The rows are grouped in 4 different ways at once. Each group adds its own fixed numbers to the row, and there is some noise. The rows also spread widely along 12 directions, which tell nothing about the answers.
In the rows, zero is written as 128.
Some rows, each with its group in each grouping after it:
[105 160  91 164 154  82 153 136 143 112 113 114 151 122 206 133 127 121
 139 135 105 150 129  96 119 124 133 130  76 134 118 138 147 119 153 153
 132 122]
(0) z_906 lufef z_449
[145  73 171 147 136  62 138 149 102 165  71 186  55 140 243 131 174  97
  99  84 181 165 176 155  94 148 149  47 129 106  79  82 112 141 104 176
 191  39]
(2) z_678 kufir z_688
[ 79 147 120 110 143 135 108 171 152 123 100 113 137 147 149 120 110  89
 126 104 157 129 140 150 133 170 134  92 147 128 160 133 109 144 143 167
 129 131]
(3) z_906 vas z_986
[134 133 113 139 133  94 140 120 140 127 128 113 120 128 161 153 131 135
 134 130 132 145 102 107 139 109 142  97 137 163 107 110 151 112 153 151
 144  93]
(3) z_922 Tazu z_986
[129 110 128 129 103  91 140  88 144 122 168  81  93 114 117 146 166 169
 191 144 128 112  92 139 159 153 134 174  80 152 120 106 154 136 157 121
 151 146]
(2) z_903 por z_937
[ 89 195  99 135 184 117  99 127 173  80  94 127 180 159  90 106  47 109
  93 104  87 116 134  72  79 123 135 122 141 133 135 154 103  81 158 152
 100 128]
(0) z_922 potur z_449
[143 139 111 161 188  64 116 164 151 124  85 175 110 136 184 133 164  88
  88  81 115 115 137 107  72 127 159 112  93  95 121 124  92 111 127 149
 141  79]
(1) z_903 kufir z_688
[ 89 159 150 117 163 115 115 149 138 115 120 128 129 162  80  95  87 104
 115  76 152 104 136 131  91 190 139 150 110 107 127 136  88 145 124 158
 141 138]
(1) z_678 potur z_937
[114 149 111 140 144 128 129 112 149  79 134 112 151 184 118  97  73  96
 109 134 129 162 137 107 128 104 130 103 164 144 122 172 151 125 156 155
 126 128]
(0) z_922 Tazu z_986
[ 83 175 119 103 127  89 115 139 150 118 133  88 142 123 145 100  52 165
 147 114 123 163 172 126 115 162 134 109 114 179 129 129 143 115 108 191
 156 120]
(1) z_922 por z_688
[163 128  55 164 153  89 107 106 133 118 167 111 120 117 179 146 173 147
  98 122 122 117 120 110  90  84 157 148 107 128 151 115 155 130  98 124
 125 116]
(3) z_922 lufef z_449
[127 200  95 133 161 110 147 167 143  91 156 100 169 123 126 150  93 121
 112 138 132 167  76  64 171 114 140 135 107 162 105 142 135 149 135 161
 115 108]
(3) z_922 vas z_688
[104 139 103 163 142 111 160  79 132  99 122  95 146 129 140 150 116 133
 187 158 112 119 109 110 161 117  92 147 119 121 126 144 159 118 194 110
 113 148]
(0) z_906 lufef z_937
[110 144 146 145  94 127 164  83 165 119 141 107 175 163  55 106 141  83
 106 121 117 120  67  84 142 126 165 169 101 177 119 149 139 111 221 144
 117 153]
(0) z_906 vas z_937
[125 142 146 130 174 149 156 111 102 118 151 115 135 160  27 161 110 116
 134 102 185  88  64 100 183 157  96 162 144  95 110 121  85 179 140 103
 101 130]
(0) z_906 por z_986
[145 123  54 148 121 129 202 136 137 125 219  60 154 149 155 166 230  68
 106 121 167  91  43 137 128 126 167 172  85 157 152 131 185 188 169 130
 135 127]
(2) z_678 vas z_449
[110 126 132 122 148 113 170 144 122 106 135  98 116 161 162 144 100 113
 169 122 163 139 128 153 146 164 100  98 137 126 109 130 153 159 150 154
 159 111]
(1) z_922 Tazu z_986
[137 102 160 123 105 139 151 127 113 117 156 127 126 172  95 114 127  91
  83 111 193 166 107 129 171 143 145 102 162 149 113 126 129 181 138 169
 146 115]
(0) z_922 vas z_986
[ 99 163 124 117 177 101 103 124 172 116  72 117 123 128 103 162  93 150
 168 108  93  86 114 105 106 152 127 100 137 138 109 104  94  65 168 143
 120 102]
(2) z_906 vas z_449
[140 128 106 158 112  67  89  87 165 113 141 121 113 118 148 106 164 159
 127 144  93 147 141  97 119  90 169 158  89 149 127 127 152  93 134 136
 141 133]
(3) z_903 kufir z_449
[120 113 105 104 144 151 150 114 153  94 136  88 120 170  84 168 115 102
 150 128 138  87  71 157 156 152 124  96 208 146 144 119 134 129 212 133
 126 111]
(0) z_922 por z_937
[131  99  88 166  97  74 114  64 148 105 155  99 100 137 193  95 169 154
 150 159  97 145 179 140 105  89 140 152  97 135 139 140 199 114 133 126
 159 145]
(3) z_903 kufir z_449
[127 110 122 121 139 127 137 133 149  97 127 113 120 168 117 138 131  85
 133 128 143 126 108 145 158 134 137 103 179 132 131 143 132 143 180 146
 138 106]
(1) z_903 kufir z_688
[ 90 172 129 129 145 127 155  91 137 103 147  92 167 159  61 115  64 145
 142 103 126 109 120  97 121 153 103 162 104 140 118 138 132 125 151 139
 121 160]
(0) z_922 vas z_449
[126  87 127 127 128 123  86 138 171  59 113 128  89 168 152  94 138 104
 137 155 120 158 164 166 136 133 139 102 157 106 149 149 137 141 156 140
 138 140]
(0) z_922 vas z_449
[135 143 105 145 138 107 176 110 115 104 158 107 144 164 153 128 104 113
 105 126 152 158 126 107 124 109 120 108 131 151 103 131 169 152 134 162
 149  98]
(0) z_922 vas z_688
[ 97 145  94 110 188 123  77 144 136 115 111 106 113 131 126 159  87 148
 168 111 155  90 146 146 143 160  95 103 174  94 167 124  93 129 109 128
 118 131]
(3) z_903 Tazu z_986
[115  92 125 127  80 110  65  99 144 147 134 114 113  96 138 117 172 155
 127 125 155 132 154 144 149 133 153 123 127 146 176 102 128 119 116 139
 125 151]
(3) z_922 vas z_986
[114 180  95 145 174 116 130 136 136 106 128 109 155 139 121 145  94 115
 127 126 129 128 103  85 147 114 122 133 127 129 115 146 123 129 139 133
 109 114]
(3) z_906 kufir z_688
[144 119 133 146 165 124 188 117  96 122 153 130 118 191 118 135 143  75
  90  98 189 119  99 118 120 130 121 135 129  95  93 128 132 189 134 132
 147  97]
(3) z_678 vas z_688
[120 121 125 138  95  98 105 131 154 133 128 127 151 140 155  86 150  93
  75 108 148 160 146 121 125 122 178 120 121 159 156 149 126 127 136 172
 139 129]
(1) z_903 Tazu z_688
[119 136 111 148 135 105 134 106 132 125 132 113 137 128 134 141 141 120
 122 124 140 123 110 101 129 123 140 131 126 135 116 127 131 124 151 134
 130 112]
(2) z_678 potur z_449
[146 107 126 156 129  96  81 132 127 120 149 145 108 126 153 102 177 115
  75 120 169 161 142 113 135 110 170 137 116 108 134 132 116 168  88 146
 131 126]
(0) z_678 potur z_986
[119 143 111 162 146  69  91  75 167  87 135 113 107 121 120 106 135 179
 164 144  69 110 147 101  88 118 133 190  54 114 126 126 141  90 136 115
 131 162]
(0) z_922 potur z_449
[141 117 118 164  87  58 153  81 114 177 143 135 127  97 187 140 176 150
 103 106 148 158 121  95 129 108 163 117  98 178 100  88 148 110 134 168
 162  90]
(0) z_903 kufir z_937

New rows, each followed by its group in each grouping:
[120 124 143 106 143 116  91 166 141 120 131 122 101 127 116 126 135 134
 131 106 170 124 124 143 159 172 137 130 126 113 149 115  84 165 107 149
 134 132]
(3) z_903 vas z_688
[124 158 131 126 136 114 150 134 109 138 167 100 136 118  94 160 116 137
 123 116 177 137  63  92 176 151 141 147 126 154  94 106 116 162 131 151
 134 105]
(3) z_678 potur z_937
[ 85 141  88 135 141 134 127 116 120 148 139  89 164 113 134 149 127 122
 126 101 169  93 122 130 139 156 118 132 138 128 174 127 118 136 127 127
 106 143]
(2) z_678 lufef z_449
[129 154 117 140 119 114 169 105 111 117 153 109 161 151 127 139  79 127
  99 135 154 189 103  73 182  95 130  98 175 186  75 138 158 138 146 171
 143  85]
(3) z_903 kufir z_449
[123 137 158 136 168 103 109 140 115 131 111 155 116 136 103 125 124 120
 110  80 172 116 128 106 132 158 126 136 118  89 112 117  77 154 110 138
 133 116]
(1) z_903 potur z_986
[145 134  94 147 164  97 100 150 131 124 111 141 132 107 169 167 155 118
  97 125 147 142 115  94 157  97 137  96 151 114 138 123  99 131 123 135
 110  88]
(3) z_903 vas z_688
[ 77 157 162  81 122 126  85 149 157 117  93 110 131 126  96 115  40 146
 143 116 145 159 150 130 167 181 131  75 177 175 132 116  94 105 134 184
 130 108]
(2) z_922 por z_688
[153 154  65 158 132 105  75 103 165  95 172 115 168 113 118 111 163 121
  67 149 110 143 107  68 131  54 178 172 101 154 161 160 142 111 116 121
  86 137]
(2) z_922 por z_688
[108 158  94 138 193 117 176 161 152  78 134  91 121 181 166 131 110  77
 158 125 128 106 112 147  95 159 115 142  98 106 124 162 155 162 160 138
 147 118]
(2) z_678 lufef z_688
[102 161 104 121 108 114 114 126 142 119 136  97 176 127 144 109  78 133
  92 122 132 187 146 105 142 118 157  89 160 196 139 143 153 115 135 191
 133 112]
(1) z_922 lufef z_449
[146 114 117 116 113 104  80  84 160  92 162  93  86 125  92 127 129 183
 163 161 113 131 115 140 154 120 148 152 141 152 134 114 149 117 134 129
 137 137]
(3) z_922 por z_937
[126 147 101 122 131 113 172 161 155  97 154  87 130 150 166 145 130 107
 133 137 130 153  87 127 139 146 154 109 120 173 111 129 170 154 176 174
 157 104]
(3) z_922 vas z_449
[152  72 157 126  64 141 124  53 115 122 170 121 114 175  64  97 139 118
  82 129 175 160 118 134 164 101 158 126 190 167 125 124 155 151 153 141
 140 125]
(3) z_922 por z_937
[115 134 100 148 111  80 130 181 158 133 124 112 136  98 238 127 173  96
 112 130 136 174 122 125 143 134 176 107  85 168 147 134 144 136 148 177
 144 107]
(2) z_903 lufef z_688
[137 181 153 154 154  70 141 161 134 133 118 156 144 109 136 122 117 127
  76  92 140 171  93  35 130 135 170 142  64 150  58 113  90 134 116 176
 137  86]
(2) z_903 potur z_449
[135 129  93 145 106  79 111  88 143 121 169 101 125 115 158 115 153 161
 128 139 127 140 139 114 122 105 154 146  88 161 129 124 165 118 110 152
 146 133]
(2) z_903 vas z_937
[112 145 165 162 118  94 184 112  90 163 118 148 168 137 136 121 127  89
  73  84 182 163 123  72 133 129 134 129 102 138  85 126 119 147 142 158
 140  95]
(1) z_678 potur z_688
[ 95 132 105 124 118 104 132 148 176 132 129  83 129 100 147 163 176 127
 174 128 112  95  82 135 150 180 151 144  92 157 161 103 122 119 192 138
 124 141]
(0) z_906 por z_449
[139 141 143 134 149 104 150 128 123 110 155 112 105 156 117 125 111 142
 142 113 149 141 103 115 138 150 139 148  97 138  82 117 137 159 119 154
 153 115]
(2) z_906 lufef z_449
[134 164 119 126 181 119 104 122 136  92 147 124 125 178  79 102  74 133
  96 103 140 133 131  98 104 128 139 135 138 125  98 139 112 145  86 153
 130 113]
(2) z_906 por z_449
[128 140 131 112 141  79  77 173 168 151  87 139  96 105 162 148 131 148
 120  90 123 138 112 113 115 155 188  71 138 170 114  80  81  91 125 189
 149  71]
(3) z_906 Tazu z_449
[136 149  78 171 185  86 118 127 141 113  97 142 136 139 193 153 139 101
 106 127 111 129 123  87 103  71 135  98 136 111 120 142 135  98 142 130
 114  89]
(3) z_906 Tazu z_986
[177 109  82 138 196 102 107 151 132  91 147 139  70 160 159 166 159 115
 110 117 151 106 105 135 121 111 146  97 170  94 110 112 117 157 104 134
 145  70]
(2) z_903 kufir z_449
[164 135 113 151 210  84 134 156 149  52 130 127  73 155 150 154 146 117
 167 141 110 114 107 128 114 130 117 153  92  68  97 131 132 154 145 117
 141 103]
(1) z_922 potur z_688
[139 147 150 155 138  77 126 119 118 104 128 148 120 129 149 109  99 152
 110 144 141 210 141  65 172 101 131 127 110 139  69 140 127 142 103 162
 142 103]
(0) z_903 por z_986
[110 187 116 125 181 131 163 104 125 110 142  95 156 169  55 154  56 127
 137 103 139 100  81  80 143 136 107 137 149 140  91 131 124 128 154 135
 118 106]
(3) z_906 kufir z_688
[136 153  98 153 132  88 143 113 120 134 175 109 157 139 142 114 135 133
  86  97 155 144 119  93 115 112 152 156  92 144 122 137 141 148 102 155
 140 126]
(1) z_903 Tazu z_449
[135  91 129 141 110  83 125  70 147  98 128 105  86 157 155 116 134 150
 173 149 111 142 157 151 118 114 127 114 134 140 118 122 173 106 160 139
 159 120]
(0) z_922 Tazu z_688
[116 132 116 138 128 104 128 108 144 116 148 101 108 138 132 129 132 138
 163 128 131 116 115 134 134 145 136 141 107 142 114 124 148 127 141 140
 144 131]
(2) z_906 kufir z_937
[123 156 111 146 187 103 127 136 130  78 102 148 134 179 167 109  67 102
  93 122 136 168 169  95 110 104 111  81 156 104  92 163 128 132 111 159
 140  90]
(2) z_903 vas z_449
[141 117 100 152 141 100 132 133 130 108 152 125 108 149 172 117 161 113
 105 126 147 144 135 127 128 118 139 149 111 111 133 139 144 166 119 132
 143 124]
(3) z_903 por z_449
[107 182  64 147 181 107 112 103 160 112 117 117 176 159 115 118  92 104
  93  97 101  89 124  83  69 101 140 138 133 130 154 161 121  80 153 131
 106 129]
(3) z_903 Tazu z_937
[139 136  90 138 188 119 103 155 150  99 149 126 102 166 122 133 157  88
 108 102 145  91 106 141  96 138 154 139 121  95 136 138 114 155 109 129
 135 111]
(2) z_678 kufir z_986
[ 94 108 138 152 112  80 136  80 142 123 115 115 111 137 164  99 158 129
 164 118 119 113 175 153  80 150 122 157  63 110 143 128 163 113 153 125
 154 158]
(1) z_922 potur z_986
[113 143 114 104 150 119 104 136 140 108 123 107 122 135 118 139  89 137
 139 130 146 137 129 122 167 139 120 102 174 139 135 128 111 132 132 150
 125 105]
(3) z_903 por z_688
[127 140 139 159 145  80 117  68 132 138 110 152 131 140 103 109 126 141
  97  97 116 126 145  77  82 106 145 144 106 129 104 120 114  90 120 138
 132 110]
(0) z_678 por z_986
[ 75 142 155 116 116 113 105 133 147 152  99 119 132 121 114 109 105 137
 137  95 143 126 147 129 133 188 132 133 109 142 144 113  94 121 136 151
 132 145]
(3) z_906 por z_449
[102 141 134 130  90 117 145 130 157 108 154  99 150 175 125  71 108  89
 103 122 139 171 127 121 141 142 168 126 121 179 129 165 150 140 164 184
 154 145]
(0) z_903 Tazu z_986
[124 175 127 128 180 115 152 133 129  91 154 107 125 155  90 135  80 135
 142 119 141 125 102 101 137 146 107 162 107 116 102 133 124 158 124 129
 132 123]
(3) z_922 por z_688
[141 135  96 144 131  96  95 108 136  97 183 104 116 148 138  92 126 152
 111 132 137 152 149 114 129 109 153 153 111 140 125 147 153 149  80 152
 145 136]
(2) z_903 kufir z_449
[115 151 168 100 147  98 115 116 142 120 116 119 102 127  66 146  70 175
 172 113 132 135 109 109 154 173 131 115 149 155  76 100  93 105 139 165
 150  93]
(1) z_678 por z_937
[108 176 127 142 146  80 118 116 110 142 141 103 142  96 145 138  81 182
 159 120 159 154 138  86 162 137 107 137  89 139 100 117 119 133  78 150
 127 119]
(2) z_906 Tazu z_688
[ 94 112 131 132  89 105 102 115 139 141 130 107 133 126 165  93 140 121
 135 122 158 156 172 154 134 146 147 117 120 144 157 143 143 129 126 159
 147 148]
(1) z_678 Tazu z_986
[135 141 135 149 154  86 131 117 174  97  93 129  99 146 127 132 133 131
 157 133  73 128 100  99 106 126 151 143  96 137  91 122 134  92 183 137
 143 113]
(3) z_906 lufef z_449
[143 137 125 159 158  86  96 118  90 129 127 150 115  72 149 167 135 174
 130 136 171 160 123  79 196 107  96 142 113  88 114 107  90 152  84 108
  98 111]
(3) z_922 por z_937
[134 126 125 135 132 103 112 110 143  86 155 113 115 177 129  83 112 118
 119 134 134 163 147 135 118 119 152 136 129 133 115 163 154 143 125 162
 157 128]
(1) z_678 Tazu z_937
[127 109  63 125 189 121  81 133 156  87 111 125  93 169 164 138 139  97
 121 123 126  90 163 166  76 113 129  90 182  82 172 142 129 128 126 127
 130 103]
(3) z_678 vas z_688
[118 168 131 141 164 100 161 125 135 120 120 136 145 158 120 122  99 106
 100  93 135 133 111  86 106 134 131 132 103 133  97 133 119 125 148 153
 140 110]
(3) z_903 vas z_937
[129  99 144 128  89  93 122  97 155 133 150 124  90 162 128  84 157 118
 120  96 138 123 137 157  93 155 178 139  98 158 121 116 148 126 143 165
 176 135]
(2) z_903 kufir z_937
[143 125 101 149 166  95 175 116 123 112 139 119 107 171 152 145 145 100
 116 111 137 111 106 114 102 122 134 127 128 116  99 121 153 150 157 130
 149  97]
(3) z_903 potur z_449
[141 138 129 131 137  91 130 116 138 103 170 109 111 169 106  94 120 130
 110 104 138 133 131 118 100 136 157 161  99 139 106 138 148 155 114 157
 162 124]
(1) z_903 potur z_688
[102 170 115 145 171 102 129 148 127  98 110 123 145 125 159 133  89 117
 132 132 140 151 135  94 151 130 105 128 113 107 124 144 125 143 131 136
 112 122]
(3) z_922 potur z_688
[105 132 135 140 113 109  86  53 145  96 138  96 116 143  92  98  88 176
 182 155 113 141 163 120 149 113 114 150 124 137 119 146 158 102 122 125
 132 159]
(2) z_906 kufir z_986
[111 113 148 149  83 128 103  72 135 129 133 121 159 125  89  95 149 111
  96 141 158 152 129  99 179 103 147 155 130 146 149 156 122 122 149 119
 102 149]
(2) z_678 por z_688
[136 194  89 141 147 111 174 150 130 134 167 104 188 123 110 166 113 109
  82 109 146 150  34  42 178 112 162 131 127 189  89 127 129 144 152 165
 121  87]
(3) z_903 kufir z_449
[112 155 127 112 124  85 112 181 153 138 120 116 133  89 166 142 125 132
 117 109 145 169 116 115 154 161 167  97 113 179 130 106 105 128 125 191
 144  90]
(1) z_922 por z_688
[ 87 138 153 124  86 100  82  96 161 146  94 117 143  92 112 116 107 159
 148 124 113 146 146 111 155 138 146 109 136 178 147 110 116  67 164 153
 123 134]
(3) z_922 kufir z_688
[131 159  97 115 195  95 141 137 145  97  99 116 101 145 152 187  80 144
 160 128 108 125 105 117 116 126 118  64 181 147  89 102 136  96 155 153
 145  52]
(3) z_922 por z_986
[104 166 138 142 152  75 205 137 160 101 126  94 116 156 157 127 119 118
 175 120  98 123 101 109  98 174 127 158  43 146  67 127 157 127 190 154
 172 117]
(2) z_903 potur z_449
[109 169  80 144 184 130 128 122 127 113 145  99 157 129 106 164 115 132
 140 115 144  90  97  92 145 128 101 153 120 104 142 133 111 147 126 112
  96 137]
(3) z_906 vas z_449
[129 150 130 135 120  77  94 117 138 141 128 129 127  86 148 134 127 181
 120 120 132 168 131  87 139 116 155 118  99 168 110 101 124 107 100 166
 136 111]
(3) z_922 vas z_986
[128 134 117 112 132 111 102  89 119 117 173  96 108 160  82 106  91 167
 116 107 158 124 146 124 119 131 138 137 156 149 121 113 140 147  88 157
 153 121]
(3) z_903 potur z_688
[120 156 115 161  93  99 148 125 179 115 125 112 184 138 142 107 168  61
  77 131 103 159  87  74 126  92 195 142  92 191 128 161 156 101 214 162
 118 123]
(1) z_906 potur z_688
[113 112 123 148 111 117 103 113  91 135 179 103 121 101 146 121 147 157
 150 139 206 143 150 138 208 143  97 164 103 100 153 134 131 194  70 118
 123 168]
(2) z_903 kufir z_986
[141 119 127 137 135  88  64 120 139 101 157 125  91 134 122  96 142 161
 127 126 139 149 153 129 126 129 158 159 103 116 122 126 123 154  78 147
 142 135]
(1) z_906 potur z_449
[125 125  93 161 163 126 145 111 138 127 130 115 161 147 110 158 188  68
 114 105 147  72  78 113 122 117 132 158 114  98 159 149 117 128 178  94
 102 134]
(1) z_678 Tazu z_986
[114 163  84 125 163  82 139 147 123 164 129 116 135 127 198 149 115 135
  97  74 153 126 144 118  71 139 147  81 118 156 119  92 131 131  92 184
 160  72]
(3) z_906 vas z_688
[126 175 169 119 114 101 150 189 168 108 152 120 138 156 110  84 102  94
  98 113 145 191  69  87 162 170 196 141  77 193  75 148 115 155 152 208
 162 117]
(2) z_903 Tazu z_937
[152 141 126 129 157  64 115 106 192 121  99 137  94 164 112 132 138 135
 128  88  62  92  96 109  34 122 202 111 112 172  85  98 126  50 181 171
 171  76]
(1) z_906 Tazu z_937
[135 144 105 126 150  96  76 113 139 125 128 124 121 107 117 155 120 165
 132 111 129 119 128 109 126 116 145 110 148 146 129 103 114  95 109 149
 127 100]
(1) z_922 kufir z_986
[119 160 129 152 135  91 167 151 132 147 137 105 142  98 156 164 152 132
 144 110 145 135  66  87 156 156 146 151  61 157  97 103 124 139 149 149
 131 113]
(2) z_906 lufef z_449
[127 132 111 139 184 107  77 187 151  48 122 122 102 127 174 124 125 122
 175 176 138 166 142 135 205 136 100 138 126  59 149 175 102 174 119 120
 111 149]
(1) z_903 Tazu z_449
[110 157 126 137 168 136 168 127 102 124 140 122 163 182 101 120  85  79
  84  76 187 117 112 105 121 138 111 125 140 109 126 143 115 168 130 136
 121 120]
(3) z_922 Tazu z_688
[152 115 117 155 143 102 133 102 120  84 173 113  98 150 148 117 148 128
 137 158 155 153 128 124 151 110 121 159 104 101  97 150 162 172 110 125
 142 130]
(2) z_678 vas z_937
[108 179 134 144 170 123  89 142 121  96 148 130 153 123  78 108  73 140
 112 124 165 152 126  67 197 137 109 168 111 102 122 157  80 163  78 131
  95 151]
(2) z_903 kufir z_449
[124 114 128 135 107 103 115 113 169 131 124 123 123 136 112 118 169 113
 117 101 117 110 106 125 111 142 180 136 112 157 149 114 119 105 171 149
 137 133]
(0) z_903 lufef z_986
[149 130 147 141 139  78 140 195 151 129 139 145  97 125 163 124 198  94
  98 101 154 145  87 113 132 162 176 159  45 121 117 113 100 176 128 156
 153 114]
(3) z_903 vas z_688
[107 115 134 138 121  87 157  94 140 124 102 104 106 134 172 148 121 143
 191 135 120 125 136 138 127 144 101 107 119 137 115 111 160 100 185 132
 151 114]
(3) z_922 Tazu z_688
[122 162 110 108 168 137  80 136 153  80 124 117 141 175  82 105  52 113
  90 112 133 139 134 105 130 118 148  92 197 148 132 154 107 119 119 168
 119 106]
(2) z_903 lufef z_688
[109 152 127 119 132  96  89 167 181  94 118 117 117 145 142  88 111 106
 113 119 114 148 143 125 111 151 172 121 112 148 137 147 120 120 139 177
 144 125]
(2) z_903 potur z_688
[ 74 161  92 130 132 134 155  68 124 114 160  76 184 179 102  99  68 118
 125 100 147 107 168 129  86 136 101 137 128 145 156 161 179 133 135 142
 137 160]
(1) z_922 vas z_986
[137 118  69 160 121  81 143  85 136 118 150 103 125 137 209 138 154 127
 129 147 124 142 149 122 115  81 135 111 130 150 123 136 189 116 137 139
 149  98]
(2) z_903 kufir z_688
[109 173 103 132 190 126 117 169 148  92 122 104 145 121 111 156 101 114
 151 122 131 106  91 110 160 159 116 141 117 106 153 134  95 141 149 129
  98 136]
(0) z_922 lufef z_688
[129 149 106 146 164 110  80 106 146 115 141 122 129 118  89 128 141 152
 121 112 124  98 112  91 122 119 140 176  98 111 141 126  98 118 105 108
  98 140]
(2) z_906 por z_449
[ 76 176  98 138 131  92 132 138 157 149  97 105 176 116 178 123 107 114
 116 101 115 138 135  99 101 139 150 102 109 171 141 134 129  82 156 171
 132 111]
(3) z_678 Tazu z_449
[164 122  99 149 110 118 163  99 102 128 202  97 148 160 127 132 141 114
  64 113 190 158  84  96 153  91 157 130 143 172 104 127 166 172 110 153
 141 101]
(2) z_922 Tazu z_449
[ 90 168 123 135 132 114 141 100 128 114 153  97 151 154 117  91  73 138
 139 121 144 143 151 112 127 143 110 154  97 138 118 152 152 147 122 152
 137 154]
(3) z_906 vas z_937
[102 124 127 150 115 102 148 100  89 138 143 116 142 118 174 124 125 131
 135 133 184 165 164 129 166 134  94 136 115 110 132 144 146 165 112 131
 137 131]
(1) z_678 por z_937
[141 112 135 141 120 118 182  89 109 125 156 106 129 144  92 162 145 128
 131 129 161 131  75  98 187 131 118 139 145 145  97 111 134 152 176 125
 135 112]
(0) z_903 por z_449
[127 147 158 129 121 121 158 118 127 102 132 121 160 147  89 129  93 118
 108 132 152 183  98  78 186 119 130 113 150 164  84 137 133 139 160 161
 127 107]
(1) z_922 vas z_449
[107 162  82 145 127  83 135 114 129 138 164  91 151  99 176 133 132 159
 135 123 144 135 130 105 131 130 129 148  74 151 133 127 154 133 102 154
 138 133]
(2) z_903 vas z_937
[119 153 142 159 165  93 144  77  93 137 137 142 125 154 111 113  93 142
 119  87 163 118 146  94 106 132 102 151  96  96  80 123 122 143  87 127
 139 116]
(2) z_906 kufir z_937
[119 148 132 124 114 101  90 119 137 127 156 107 137  88  85 129 119 186
 136 122 144 147 112  91 171 146 146 152  99 157 130 104 101 128 101 155
 118 147]
(0) z_922 vas z_449
[134 108 108 148  96 104 114  87 169 105 134 106 139 124 138 130 165 121
 119 158 105 146 110 110 148  90 162 133 129 170 139 133 159  93 183 125
 117 128]
(2) z_922 por z_449
